There are 2 nested groupings, the coarsest first. Each group lies inside one group of the grouping before and may be the whole of it. The rows also spread widely along 2 directions, which tell nothing about the answers.
Known rows, each followed by its group in each grouping:
[-20  22   0  -9  -6  13  10 -40  13  -4  20 -59  -1  57  21 -43  12  13
 -25  -6 -16] => Pipoz nubi
[-46  32   2   0  -1  45   9 -12  11   3  28 -50  -2  51  64 -13  23  10
  11  13  25] => zuf Fuma
[-57   5  27   8  24  15   6  -1 -14 -13  47 -40   5  39  27 -57  25  27
   4  20 -10] => povo bor
[-29  38 -20 -14 -23  39  18 -40  26  29  23 -42  -5  67  18 -47  26  13
 -31  11 -13] => Pipoz nede
[-61  26  21  -5  17  28  15 -11  -1  -3  37 -38  -1  43  43 -57  45  11
  -6  12   1] => povo kes
[-19   2  25   4  16  29  27 -25   7 -13  27 -51   3  48  34 -41  21  12
 -14  11 -26] => Pipoz goli
[-18  33  12  13  -4  53  11 -14  28  -9  22 -49   2  53  54 -19  18   5
   1  18  31] => zuf koni
[-51  47  25 -10  -3  34  11 -31   6   1  18 -32   1  42  59 -41  51   6
  -1  11   8] => povo misuk
[-26  -7  25   6  18  14  15 -32   8 -26  43 -60  -2  55  41 -46  18   3
  -9  10 -22] => Pipoz sosum
[-27  46 -21 -13 -24  22   2 -46  20  24  14 -52  -6  74  11 -34  22  17
 -46  -1  -9] => Pipoz nubi
[-20  22 -12 -11  -9   1   1 -32  17   0  25 -59  -4  73   3 -50   9  17
 -39   0 -18] => Pipoz nubi
[-27  24  11   6   2  47  29 -39  21   8   7 -47   1  50  44 -29  26   7
 -16  12 -13] => Pipoz goli
[-60  42   1  -5  11  32  11 -22   8  10  30 -37  -1  55  34 -60  46  21
 -19  16  13] => povo kes
[-20  13   6 -10  -1   8  10 -28  11 -10  30 -60  -4  66  12 -44   7  12
 -26  -2 -19] => Pipoz nubi
[-18  -9  19  -9   5 -12   8 -21  -1 -30  44 -60  -8  58   7 -61  -4  15
 -23  -4 -29] => Pipoz nubi
[-39  47 -48 -16  -9  28   3  -6  10   9  35 -55  -7  80  28 -18  23  34
 -29  11  27] => zuf Fuma

New rows, each followed by its group in each grouping:
[-44  34  -7  -2   2  35   7 -11   9  -2  27 -52  -2  57  49 -11  25  23
   1  14  26] => zuf Fuma
[-10   9  -2   2   7  16  10   4  18 -24  49 -51  -8  72  17 -33  -1  23
 -21  13  16] => zuf koni
[-45  41  -7 -21  -8   8   7 -20   7   8  33 -42 -16  80  28 -52  38  27
 -37   8   0] => povo misuk
[-56  20  -4  -6  14  10  -1   2  -5   3  42 -42  -9  63  11 -62  27  33
 -29  17  -5] => povo bor
[-26  19 -12 -17  -6   4   3 -26  10  -1  24 -57 -12  70   5 -50   5  18
 -41  -5 -22] => Pipoz nubi
[-25  25  11  -2  -6  17   9 -33   8  -4  19 -57   1  52  21 -41  15  10
 -23  -2 -13] => Pipoz nubi
[-18  42 -29  -5 -15  31   5 -10  34   8  30 -49  -1  83  20 -32  10  28
 -36  13  33] => zuf koni
[-45   7  29 -10  17  -9   9  -5  -8 -31  53 -40 -11  57  29 -64  26  27
 -16   5 -20] => povo misuk
[-50  39   1 -18  -4   5   7 -17   0  -1  38 -42  -7  72  35 -57  41  26
 -27   9  -3] => povo misuk
[-19  43 -37 -18 -27  17   4 -38  21  22  19 -53   1  80   4 -49  13  18
 -52   4  -8] => Pipoz nubi
[-24  12  21   6  13  32  27 -28  15  -6  23 -53   2  52  38 -32  22   8
 -12   4 -22] => Pipoz goli
[-58  21  12  -3  18  22   7 -10  -6 -11  42 -40  -1  49  30 -63  34  20
  -8  16  -1] => povo kes
[-63  32 -11  -6   8  24   4  -3   0  10  31 -38  -6  57  14 -57  32  36
 -28  20   0] => povo bor
[-61  36  -6   0   7  25   5 -12   1  18  28 -46  -4  63  23 -52  37  36
 -23  22   6] => povo bor
[-37  19 -26  -8   4  12   2   5   2  -8  48 -53 -15  70  27 -28  11  31
 -16  10   9] => zuf Fuma
[-25  18  13   4   9  31  27 -37  11   6  19 -53   1  49  38 -36  21   5
 -17  13 -18] => Pipoz goli
[-52   3  29   0  27  -3  10   7  -8 -33  62 -36  -4  47  24 -73  29  22
  -7  13 -11] => povo kes
[-13  47 -29  -1 -15  37   7  -8  32  14  28 -50  -5  77  28 -23  11  20
 -33  17  34] => zuf koni
[-31  -1 -23 -11  11 -10   6  13  -4 -20  59 -54 -20  78   8 -40  -3  41
 -19   3   1] => zuf Fuma
[-55  33 -20 -13   8   2   0  -5   2   2  44 -40 -12  69   8 -75  37  38
 -43  18   4] => povo kes
[-19  -2  23  -5  10  -5  16 -18  -3 -32  43 -53  -2  57  11 -55  -1  12
 -16  -5 -30] => Pipoz nubi
[-20  -1   0 -11   9   2   9 -24  16  -9  43 -62  -1  75  21 -54  10  17
 -33   6 -16] => Pipoz sosum
[-22  23 -23 -13 -11  -4   7 -26  13  -3  27 -59 -13  77   4 -52   5  21
 -45  -1 -18] => Pipoz nubi
[-14  25  -7   3  -2  28   5 -11  23  -6  33 -57  -1  74  31 -31   9  19
 -23  14  26] => zuf koni
[-23  14   9  -3   8  32  25 -29  16  -1  18 -52  -3  52  37 -40  22  18
 -20  10 -21] => Pipoz goli
[-19  24  -8  -9 -11  12   6 -34  12   3  26 -52  -3  67  13 -49  15  13
 -32   1 -12] => Pipoz nubi
[-60  31  12   9  10  35   4 -16   0   4  23 -43  -1  46  38 -47  45  26
  -6  22   6] => povo bor
[-55  57 -15 -20 -17  22   0 -30  15  21  21 -47  -7  74  37 -43  53  23
 -34  13   9] => povo misuk
[-16   5 -16 -16  -2 -20   7 -16   0 -23  42 -58 -14  75  -8 -56  -4  22
 -45  -6 -25] => Pipoz nubi
[-47  46  -1 -15 -10  15   0 -29  13  11  28 -41 -11  67  33 -50  49  22
 -31  15   3] => povo misuk
[-58  41 -19  -7  -1  24   0  -8   5  22  28 -42  -7  67  17 -54  33  40
 -34  23   7] => povo bor
[-43  39 -38 -11 -14  31   5 -12  12  15  31 -52 -11  76  37 -21  17  24
 -27  13  24] => zuf Fuma
[-12  -7  19   3  22  16  30 -25   3 -23  35 -47   2  53  27 -47   9  15
 -18   3 -29] => Pipoz goli
[-20  14  12  -1  -3  35  28 -38  15   4  41 -43  -6  45  34 -51  16   9
  -5   9 -21] => Pipoz nede
[-17  -1   4  -8   7 -20   3 -18  -6 -25  42 -63  -9  63   2 -59  -8  21
 -29  -9 -27] => Pipoz nubi
[-54  28 -22 -17   3  -1  10  -1   4   3  49 -44 -13  74   3 -70  29  34
 -48  11   1] => povo kes
[-26  39  10   0 -14  32   9 -46  15   6  13 -57   3  52  34 -38  21   6
 -15   6  -9] => Pipoz nubi
[-54  15   8 -14  20   9   9  -3  -7 -11  53 -41  -5  56  15 -76  36  28
 -21  17  -4] => povo kes
[-30  31 -28 -12  -2  19   8 -39  28  18  27 -59   3  84  22 -39  24  22
 -45  11  -4] => Pipoz sosum
[-11  -7  -1 -10  16  -2  23  -8   4 -15  38 -55  -7  66   5 -52   7  20
 -40   0 -29] => Pipoz goli
[-26  26   9  -7  -3  16   5 -36   9  -8  29 -56  -3  56  19 -45  11   9
 -23   0 -18] => Pipoz nubi
[-24   8  12   2  10  30  30 -34  15   4  18 -53   1  57  35 -31  24  14
 -15   6 -21] => Pipoz goli
[-52  48  -4 -20 -11  14   3 -25  15  10  28 -41 -11  71  31 -49  44  22
 -31   9   3] => povo misuk
[-42  38 -19  -6   0  38   5 -13  10   6  33 -49  -4  62  45 -16  24  23
 -15  18  25] => zuf Fuma
[-24  -2   0  -9  16   1  18 -26   5 -21  49 -60  -5  74  19 -53   6  20
 -27   4 -25] => Pipoz sosum
[-14  20 -20 -20  -8  -7   3 -27   7  -2  32 -59 -10  77  -1 -48   3  25
 -47  -1 -18] => Pipoz nubi
[-52   9  -7 -13  14  -6  10   2  -5  -9  57 -39 -16  69   3 -75  24  37
 -36   8  -5] => povo kes
[-27  32  -6 -13 -17  21   3 -41  16   8  13 -51  -1  61  18 -37  21   9
 -36   1  -9] => Pipoz nubi
[-26  23  13  -3  -5  15  11 -41  12  -4  19 -58  -1  54  30 -45  16   7
 -19  -3 -14] => Pipoz nubi
[-55  15  27  -3  23  11  15  -6  -5 -14  46 -38  -5  39  37 -67  33  20
  -1  12  -4] => povo kes
[-44  11  18 -12  12 -13   7  -4  -9 -21  54 -43 -16  66  22 -60  27  30
 -23  10 -11] => povo misuk
[-27  11  -4  -6   1  15   8 -33  16   0  34 -61  -3  74  36 -37  15  12
 -28   1 -11] => Pipoz sosum
[-58  17  -1  -5  17   4  -1   3  -9  -3  44 -48 -11  61   8 -70  23  39
 -20  13  -2] => povo bor
